The rows are grouped in 4 ways, from coarse to fine. Each group lies inside one group of the grouping before and may be the whole of it. The rows also spread widely along 13 directions, which tell nothing about the answers.
In the rows, zero is written as 128.
Some rows, each with its group in each grouping after it:
[117 163 172 142  94 117 100  89 143  90 123 158  89 112 139 102 165 104
 127 138 160 136  80  91 134 132 166 122 123 135 101  96 150  94 160 110
 156 129 115 114 156]  gav K_108 Lur K_285
[120 158 137 106 105 108 206 143  99 167 169 127 168  98 122 149 147 125
 114 135  85 154 125 135 134 162 108 140 136 113 158 133 128 154 120 109
 118 137  98 155 117]  Refo K_455 Dovu K_337
[135 150 190 138 133  96 146 133  97  89 163 109 109 166 116 120 148 123
 160 137 100  94 147 182 134 151  99 143 120 111  91 144 157 148 174 153
 107 160  98 130  92]  Refo K_443 bas K_792
[133 161 182 169 145 104 112  94 104  78 124 129 101 158 132 104 123 107
 169 146 142  92 108 126 107 123 103 142 107 101  89 117 201 133 164 142
 106 170 104 130 118]  Refo K_455 Dovu K_626
[183  95 212 175 144 142 100  96 152  79 134 140 132 127 126 105 142 187
 191 170 157 113 108 159 179 104 128 112 101 141 109  92 117 132 103 142
 101 170  91  79  93]  Refo K_443 Zuve K_110
[122 107 159 136 141 109 172 142 120 102 113 162 144 114 148 132 142 104
 171 147 155 152 120 181 131 165 150 156 100  92 109 100 126  98 113 145
 150 119 125 138 128]  Tem K_871 bimug K_920
[103 112 192 148  98 103 134 126 115 121 139 164 113 105 140 120 149 107
 141 124 143 137 108 131 160 131 164 132 129 138 111  86 116 109 152 137
 142  90 128 113 135]  gav K_798 Pab K_462
[133 146 175 138 125 105 144 127 129  96 126 132 119 122 121 124 134 127
 159 136 119 119 123 134 142 137 117 113 119 127 131 109 135 120 146 144
 123 145 107 129 124]  didus K_107 niv K_532
[148 120 177 166 136 121 150 131 122 125 115 145 148 102 136 126 119 129
 161 153 147 141 100 122 128 121 102 132 113 111 131  90 160 148 129 126
 108 157 107 144 122]  gav K_108 Lur K_572
[ 91 109 185 129 103  62 192 173 126 135 100 132 151 117 144 120  92 101
 197 118 105 129 132 123 153 134 119 129 117 118 160  80 130 109 121 139
 125 112 126 157 138]  Refo K_443 zipat K_354
[143 139 146 147 133 134 110 102 138  93 143 128  95  92 156 118 113 117
 118 129 122 144  95  82 108 137 161 142  76 129 101 108 149 125 183 113
 149 126 147 111 163]  didus K_107 Dasil K_974
[133 103 157 147 110 136 149 124 144 126 109 136 128 102 162 138 103 128
 158 120 132 153 127 102 140 141 140 118  93 105 142  77 122 110 125 120
 123 102 138 121 150]  didus K_107 niv K_695
[104 145 154 129 155  80 186 135 104 136 148 151 160  74 138 123 108  77
 134 139 122 155  90 123 107 139 140 166 107 136 131 103 157 123 159 117
 151 140 129 143 139]  Refo K_455 guv K_837
[126 131 175 166  84 107 172 172 143 140 127 136  92 126 108 136 120 104
 169 119 146 133 128 117 155 103  86 159 121 127 135 126 147 142 136 116
 109 117 111 137 151]  Refo K_455 guv K_180
[ 94  97 145 183 101 125 148 111 145  75 148 128  55 171 155 151  88 119
 217 110 159 121 177 167 178 128 146 166 102 115 110 145 118  87 116 173
 158  89 112  56 156]  Tem K_916 kuf K_671
[ 98 146 140 154 118 110 153 108 101 114 155 149 137 112 132 140 132 118
 155 132 143 138 103 123 142 133 127 148 124 115 132 127 136 125 124 142
 144 132  96 120 130]  Refo K_443 bas K_485
[125 138 161 138 107 122 140 114 110 111 167 136 108 118 135 134 143 132
 132 133 116 135 122 134 138 146 128 135 131 119 113 134 132 142 154 139
 141 132 109 118 128]  gav K_108 sek K_597
[121 100 123 161 132 144 152 125 120 105 115 144 111 119 152 147  93 122
 164 121 141 149 129 119 104 162 132 160  87  85 124  86 145 117 151 137
 139 104 140 132 152]  Tem K_916 kuf K_906
[113 125 166 149 101 108 136 110 115 113 160 134 126 121 142 131 136 152
 164 134 121 130 116 120 169 124 134 128 126 125 129 121 115 135 113 146
 128 133  94 103 123]  Refo K_443 zipat K_991
[108 115 144  78 114  93 225 153 141 122 139 133 169  94 117 155 115 127
 173 135  76 155 156 179 150 182 141 117 130 136 182 107  81  92 118 154
 179 124 126 140 130]  gav K_108 Pir K_831
[142 147 177 156 128  89 155 164 127 136 125 133 122  87 135 116 139  88
 140 146 156 154  90 117 126 106 109 158  98 126 108 125 167 149 140 112
 126 145 114 147 144]  didus K_566 Sevet K_990
[139 115 171 160 115 118 144 117 130 112 148 108 126 148 156 135 111 160
 193 141 123 122 144 147 157 125 108 134 103 105 122 134 132 142  92 140
 110 155  93  97 113]  Refo K_443 Zuve K_198
[130 157 139 160 121 133 146 110 137 117 131 110 110 123 141 132 102 116
 136 125 125 136 116  84  96 130 109 133 106 118 135 105 177 129 166 106
 117 145 115 134 142]  gav K_798 Pab K_203
[101 130 159 156 140 105 151 113  86 114 169 158 151  92 110 130 117 136
 145 127 109 120  92 112 146 127 119 130 130 138 149  96 127 149 165 159
 129 137 106 131 117]  Refo K_443 bas K_485
[110 151 132 145 121 119 165 143  95 137 130 129 128 107 124 145  99 110
 122 105  83 128 121  76  97 152  86 126 112  94 157  95 165 158 189 127
 103 119 129 181 143]  didus K_107 Dasil K_974
[ 99 172 141 172 115 120 125  58 116 126 154 133 126 119 179 132 147 104
 139 145 187 154  95 104 149 113 149 135 116 109 113 131 159 105  87 121
 140 140  76  84 134]  didus K_566 Sevet K_990
[115 112 156 139  99 125 149 108 136 125 158 151 131  97 129 139 115 159
 158 125 112 142 112 102 167 130 143 117 125 139 155  95  93 128 117 137
 136 118 117 101 141]  Refo K_455 guv K_837
[136 133 153 166 130 136 119 100 111  91 200 126  83 118 129 145 128 150
 133 126 113 124 130 134 154 123 125 139 103 138 104 148 126 160 174 160
 137 132 116  85 127]  didus K_566 Sevet K_990
[113 127 172 164 103 105 144 145 119 120 123 146 105 115 121 130 122 109
 163 119 135 123 118 112 152 116 110 133 119 119 133 108 139 136 150 144
 117 112 116 138 145]  didus K_107 Dasil K_974
[109  87 166 195 117 146 166 135 111 139 146 150 108 123 128 159  83 121
 159  98 136 127 151 128 154 119 100 140 119 120 151  76 134 135 172 142
 100  77 133 123 129]  gav K_798 Pab K_462
[155 166 158 144 140 142 137 101 158  74 124 116 106 131 100 124 130 142
 151 143 127 113 128 125 129 138  98 102 107 134 145 104 151 111 166 133
 121 168 104 125 119]  didus K_566 Sevet K_990
[ 81 135 130 148 135 106 177 111 122 104 152 151 110  99 128 138  67  85
 157 106 115 128 117 101 125 132 139 154 105 146 157 102 143 100 181 145
 169 107 145 117 163]  Refo K_455 Dovu K_626
[120 142 174 129 106 110 149 118 123 125 140 140 129 109 141 110 163 120
 123 138 136 141 107 132 150 145 161 133 127 136 117  94 128 106 138 112
 128 123 100 114 129]  Tem K_916 kuf K_906
[147  66 170 156 113 152 132 144 120 128 144 143 114  94 147 128 105 158
 129 107  95 147 118  98 138 147 145 136  91 119 121  58 108 156 182 123
 106  83 155 124 148]  Tem K_916 kuf K_671
[117 150 144 127  82  76 102 148 125  81 117 136  81 110 139 106 137 120
 160 129 112 141  73  52  99 138 137 150  93 105  91 139 152 150 153 136
 169 141 134 159 180]  Refo K_443 zipat K_354
[109 172 156 142 127 109 156 110 123  89 157 142 106 134 109 128 158  99
 146 138 145 118 124 170 147 144 126 154 124 138 118 150 143  99 152 133
 152 144  90 108 117]  Refo K_443 Zuve K_198
[ 89 112 121 129  62 102 148 146 109 117 136 147  99 131 164 153 131 136
 172 110 111 155 126 101 134 161 143 142 110  71 119 131 109 137 100 159
 154  93 125 142 172]  Tem K_871 bimug K_920
[154 126 162 145 104 136 164 155 116 135 166 127 103 116  95 143 128 145
 127 118  89 123 133 125 139 134  85 144 119 128 134 128 131 178 177 122
  99 125 124 145 127]  Refo K_455 Dovu K_626
[ 93 152 142 178 120 103 109  73  73  91 199 134  88 146 150 137 114 133
 157 126 118 107 113 108 138 117 122 155 121 109  94 163 163 165 144 176
 136 148  95  87 133]  Refo K_455 Dovu K_337

New rows. What belongs after each?
[ 84 128 132  95  91  89 132 106 115  81 157 122 109 129 163 132 113 138
 168 110  67 133 124  98 122 181 174 121 103 104 120 119 105 110 149 161
 182 115 142 117 157]  Refo K_443 bas K_792
[103 161 157 147  62  99 130 107 129 110 145 146 104 129 119 132 160 147
 169 140 142 129 104  99 173 110 116 109 159 127 143 146 125 131  88 151
 141 152  65 113 143]  gav K_108 Lur K_572
[ 75 183 135 152 118  86 165 104  70 111 204 128 104 148 130 144 132 117
 130 115  93 105 138 135 140 137 108 144 145 118 125 162 159 149 163 170
 125 144  74 122 118]  Tem K_871 bimug K_920
[111 136 121 140 104 138 122  92 114  69 155 133  93 151 121 151 123 170
 179 120  96 110 138 118 132 167 113 119 115  93 135 136 119 135 138 172
 148 138 110 116 132]  Refo K_443 Zuve K_198
[128 101 180 148  95 117 151 151 131 119 149 107  87 138 140 135  88 137
 159 100  77 118 155 116 138 132 116 128 106 128 127  98 129 147 185 137
 108 103 146 124 141]  gav K_798 Pab K_203
[131 154 155 147  97 127 150 121 146 115 121 110  91 149 149 134 118 107
 152 126 133 134 144 119 119 141 111 138 108 102 119 120 169 115 152 105
 121 132 116 131 146]  gav K_108 Lur K_285
[139  99 174 158 110 110 151 154 121 124 154 145 108 105 135 133 124 123
 163 134 135 144 113 138 155 116 126 169 103 124 105 132 126 158 128 134
 132 118 129 115 144]  Refo K_455 Dovu K_337
[152 136 162 177 127 149 174 144 120 137 178 126  97 117 110 156 129 118
 119 117 133 132 155 161 161 117  90 159 114 137 125 147 138 155 171 118
  98 115 107 109 118]  didus K_107 niv K_695
[158 117 207 156 105 128 140 150 100 146 171 131 124 118 113 133 173 160
 125 134 110 124 131 158 181 121  94 117 131 123 115 115 115 186 147 135
  73 126  97 129  94]  didus K_566 Sevet K_990
[154 106 162 177  95 154 146 141 162 112 131 121  76 146 117 146  93 147
 180 115 132 126 152 114 149 115  90 143  99 119 133 113 136 138 147 120
 102 116 128 111 148]  Refo K_455 guv K_180
[130 154 156 156 119 133 155  99 134 115 139 131 117 129 118 129 120 123
 151 134 138 119 120 116 139 124 107 130 122 128 144 111 153 118 139 118
 113 142  99 119 127]  Refo K_455 Dovu K_626
[113 102 139 166 126 135 133 120 118  77 155 140  79 131 126 143  70 158
 163  96  79 106 137  87 125 140 114 123  96 118 141  88 131 148 202 176
 125 112 145 129 152]  Tem K_871 bimug K_920
[110 163 128 148 120 106 157 111 108 111 170 126 113 112 132 148 116 126
 146 127 112 133 125 112 137 129 112 136 120 124 138 156 141 143 135 153
 143 146  96 114 137]  didus K_107 niv K_695
[157 111 193 146 120 124 144 145 148 111 127 119 103 132 160 110 131 123
 144 133 129 137 132 141 138 137 144 142  85 118  93  92 141 120 155 108
 107 123 133 119 134]  Tem K_871 bimug K_920
[100 144 160 132 119 101 175 133 117 131 115 168 160  93 112 122 150 100
 147 136 143 143  95 129 139 147 126 130 129 123 156  82 133  99 132 119
 134 124 104 155 127]  Refo K_443 Zuve K_110
[123 100 109 149 105 121 158 136 112 138 147 136 140  95 167 160 102 148
 173 132 121 175 109  99 123 142 124 161  87  80 132 136 123 162  83 134
 149 125 122 130 155]  Refo K_443 Zuve K_110
[121 141 148 147 110 122 130  90 124 115 186 139 124  96 127 133 119 164
 139 132 104 135  97  85 155 114 137 121 126 153 142 120 116 149 134 140
 136 148 101  91 136]  Refo K_455 guv K_180
[200  94 191  89 130 128 156 168 125 126 131 129 162  91 128 116 167 159
 134 163  87 155 114 176 120 179 139 136  92 105  97  98 104 161 131 109
 114 144 145 154 106]  Refo K_455 Dovu K_626
[ 91 123 147 156 115 111 160 116 105 122 140 173 135  96 134 143 126 110
 162 133 154 149 102 126 145 132 128 137 137 115 144 108 128 120 124 154
 157 117 108 130 139]  gav K_108 sek K_597
[150 122 153 160 100 143 164 143 129 161 182 133 123  81 134 157 134 146
 114 123 128 167 121 118 175 111 121 144 115 142 138 137 102 162 123 107
 113 109 105 102 138]  didus K_107 niv K_532
[100 123 128 165 116 119 154 114 131  93 125 146 101 134 114 152  74 132
 202 117 125 120 129  97 126 130  96 135 114 106 159 109 143 124 137 165
 141 132 121 128 153]  Refo K_455 guv K_837
[ 79 126 144 154  95 102 148 117 105 112 134 156 119 128 120 145  99 135
 186 113 108 117 117  88 140 132 105 118 135 104 159  98 133 136 130 168
 131 121 113 139 145]  Refo K_455 guv K_180
[105 168 132 146 135 114 198  82 132 128 192  88 130 147 188 147 103 108
 142 135 129 144 167 167 151 135 150 157 104 126 126 158 151  90  99 115
 136 144  78  68 120]  Tem K_871 bimug K_920
[115 167 150 133  79 105 121  98 133  87 172  95  82 157 130 124 121 161
 160 116  81 103 131  80 142 130 116 111 125 128 129 148 136 142 151 146
 128 157  92 107 138]  Refo K_443 bas K_792
[154 140 140 119 159 118 161 169 121  82  78 143 115 110 124 130 134  73
 150 140 133 148 123 158  58 194 110 167  69  69  94 112 174 116 185 124
 151 134 162 188 143]  didus K_107 niv K_695
[123 119 153 163 131 133 151 109 124  88 111 178 139 118 107 148 144 131
 194 159 180 134 114 170 155 139 110 127 134 104 145 107 125 106  97 166
 147 143  92 124 117]  gav K_108 Lur K_572
[ 66 135 161 122 103  88 148  71 135 114 140 142 126 120 196 118 111  81
 161 124 143 152 115 116 149 149 213 138 108 125 115  91 124  52 110 120
 177  98 131  74 160]  Refo K_455 guv K_837
[150  96 144 146 142 144 155 135 132 106 117 162 150  85 121 133 135 147
 157 150 147 160 100 141 132 156 137 139 103 115 136  80 112 122 122 134
 139 127 119 133 131]  Tem K_916 kuf K_671
[151 100 191 171 144 124 140 134 112 108 136 122 108 142 157 131  97 119
 168 134 124 121 146 162 124 135 109 154  90  96  92 102 168 152 172 137
 105 133 136 125 120]  gav K_108 Lur K_285
[138 124 147 140  98 125 161 127 155 126 170 112 122  92 122 129 106 177
 140 125  89 143 118  81 165 114 129 116 122 169 168 112 102 147 133 125
 125 139  97 101 145]  Tem K_916 kuf K_671
[ 79 208 124 111 135  90 207  76 110 121 150 116 175 144 119 142 123 113
 160 146 104 116 141 146 125 165 100 110 155 113 183 127 160  88 102 138
 131 182  57 133  96]  Refo K_455 guv K_837
[156  89 174 137  98 124 169 167 158 145 160 107 127  82 131 130  82 173
 140 110  63 145 128  78 163 112 120 124  97 164 163  92  96 166 159 106
 108 116 139 124 147]  Refo K_443 zipat K_354
[117 162 174 109 103  86 142 125 134  77 143 120  98 138 111 121 160 130
 165 137 101 111 135 152 154 150 125 107 128 132 123 140 121 113 143 164
 151 150 101 123 125]  didus K_566 Sevet K_990
[ 90 140 158 165 113  95 128 109 103  91 139 128  89 149 153 136 107 110
 180 116 126 112 133 116 138 129 114 129 109  96 116 121 158 129 146 172
 134 124 115 117 141]  didus K_566 Sevet K_990
[136 128 179 141 116  94 139 137 107 126 150 129 123 111 151 114 127 119
 147 140 112 136 100 114 128 126 129 155 101 115  97 123 153 163 139 126
 121 142 124 130 137]  Refo K_455 Dovu K_337
[179  84 188 146 111 133 165 173 140 138 133 128 130 108 127 135 126 150
 166 143 120 147 131 153 154 129 107 151  95 115 118 112 116 165 118 115
 101 127 133 132 127]  Refo K_455 Dovu K_337
[127 152 208 121  94  94 177 139 155 124 116 105 115 147 138 109 131  96
 152 130 113 117 156 150 152 138 124 115 128 138 136  96 151  91 156 100
 108 133 110 128 126]  gav K_108 Lur K_572
[119 126 143 152  97 118 158 107 128 118 141 149 130 125 142 148 145 132
 193 154 176 149 118 158 168 127 136 150 125 103 124 152 113 113  44 146
 154 133  85  92 132]  Refo K_455 Dovu K_626
[103 106 208 173 156  84 114  92 111  78 118 165 144 111 133  99 104 127
 195 146 143 100  85 124 151 104 146 103 128 148 133  52 141 109 145 182
 133 147 111 108 113]  gav K_798 Pab K_203
[136 132 163 108  96  97 148 153 136 101 142 125 103 109 135 131 144 130
 150 130  96 143 127 133 144 153 145 130 106 126 113 138 106 130 137 140
 155 125 129 124 147]  didus K_107 niv K_532
[140 124 180 119 103  86 159 158 111 104 168 102 118 144 106 129 119 180
 177 127  40  97 152 140 151 141  81 112 123 125 141 138 119 183 153 167
 102 165 102 141 106]  Refo K_443 Zuve K_110
[100 133 151 155  78 146 154 106 107 145 146 138 108 144 144 155 133 116
 130 104 124 135 150 121 143 152 116 127 137  93 139 100 140 122 155 122
 108  87 110 130 136]  gav K_108 Pir K_831
[143  92 164 135 134 111 160 157 118  96 119 150 132 118 142 132 152 120
 184 156 153 156 128 203 137 168 149 172  97  92  88 125 115 118 102 151
 154 122 120 122 126]  Tem K_916 kuf K_671
[103 108 162 160 112  98 171 152 118 113 113 128 117 146 143 142  92 114
 204 118 126 123 148 137 141 133  97 150 108  92 136 110 146 125 126 153
 119 117 119 140 135]  Refo K_443 zipat K_991
[109 165 158 165 112 123 138  86 128 111 145 131 106 129 142 130 125 112
 141 123 147 122 126 107 153 117 128 119 122 130 135 116 151 105 139 129
 121 129  92  95 133]  didus K_107 niv K_695
[107 136 185 150  81  86 149 126 109 128 174 144 109 136 127 133 163 128
 172 140 144 128 123 162 189 111 129 151 146 128 104 162 114 140  87 150
 130 132  76  91 122]  Refo K_455 guv K_837
[116 151 167 122  93  95 148 152 119 107 153 121  78 126 118 123 133 106
 127 110  83 122 132 111 115 151 126 140 118 134 111 125 147 137 206 130
 138 116 139 147 145]  gav K_798 Pab K_462
[ 97 124 121 161 106 119 138 114  84 125 165 150 120 105 148 145 123 140
 141 120 120 150 102  90 129 141 133 150 120  98 125 122 134 160 132 153
 137 115 102 123 147]  Tem K_916 kuf K_671
[ 83 162 147 170 152 121 147  73  86 104 163 172 134 106 112 136 136 100
 126 131 151 119 101 134 132 135 131 132 144 142 142  96 155 102 173 155
 142 128  94 116 109]  gav K_798 Pab K_462
[147 109 185 150 135 121 177 133 132 147 157 126 144 104 149 130 109 120
 146 138 128 149 129 152 151 123 132 156 103 135 123 104 133 132 132 104
 110 128 120 105 121]  Refo K_455 guv K_837
[111 130 177 141 115  85 148 134 121 101 136 124 113 131 133 122 113 120
 174 129 107 118 127 133 133 132 126 129 121 128 125 112 142 126 150 154
 136 138 118 128 131]  gav K_798 Pab K_203
[129 116 115 139  76 142 158 129 146 134 173 115 108  96 130 164  98 179
 144 112  84 157 126  71 145 129 120 119 118 138 169 128  94 157 125 132
 140 120 120 114 158]  gav K_798 Pab K_203
[106 135 144 142 107 110 174 139 107 138 143 162 130  97 119 143 136 100
 144 128 140 148 103 127 136 138 121 158 124 114 138 121 133 131 129 128
 142 112 118 141 144]  Refo K_455 Dovu K_626
[ 87 171 127 147 115 113 147  67 126  93 178 119 105 132 142 127 112 131
 142 123 112 120 125 102 149 134 149 126 131 149 146 130 138 100 143 145
 150 142  80  78 140]  Tem K_916 kuf K_671
[148 126 155 116 105 136 125 132  97 113 156 176 134  86  87 136 187 170
 118 144 101 145  84 124 129 170 122 125 133 109 119 109  99 173 151 140
 131 136 120 156 119]  Refo K_455 guv K_837
[104 145 135 148  77  88 172 152 135 138 151 140 121  90 131 140 140 108
 164 137 162 169  92 104 161 106 129 171 121 134 134 168 119 131  81 122
 163 129  91 117 163]  Refo K_443 bas K_485
[133 141 145 183  86 106 118 126 132 106 175 139  91 105 125 134 147 149
 175 150 177 149  78  99 171  73 119 171 118 140 101 195 126 167  78 145
 155 160  72  85 153]  Refo K_443 bas K_485
[106 120 167 188 114 123 112  94 103  99 141 152 102 140 141 134 124 129
 175 128 159 119 113 124 145 116 126 134 126 109 112 107 145 129 132 161
 125 120 102 102 127]  gav K_798 Pab K_203
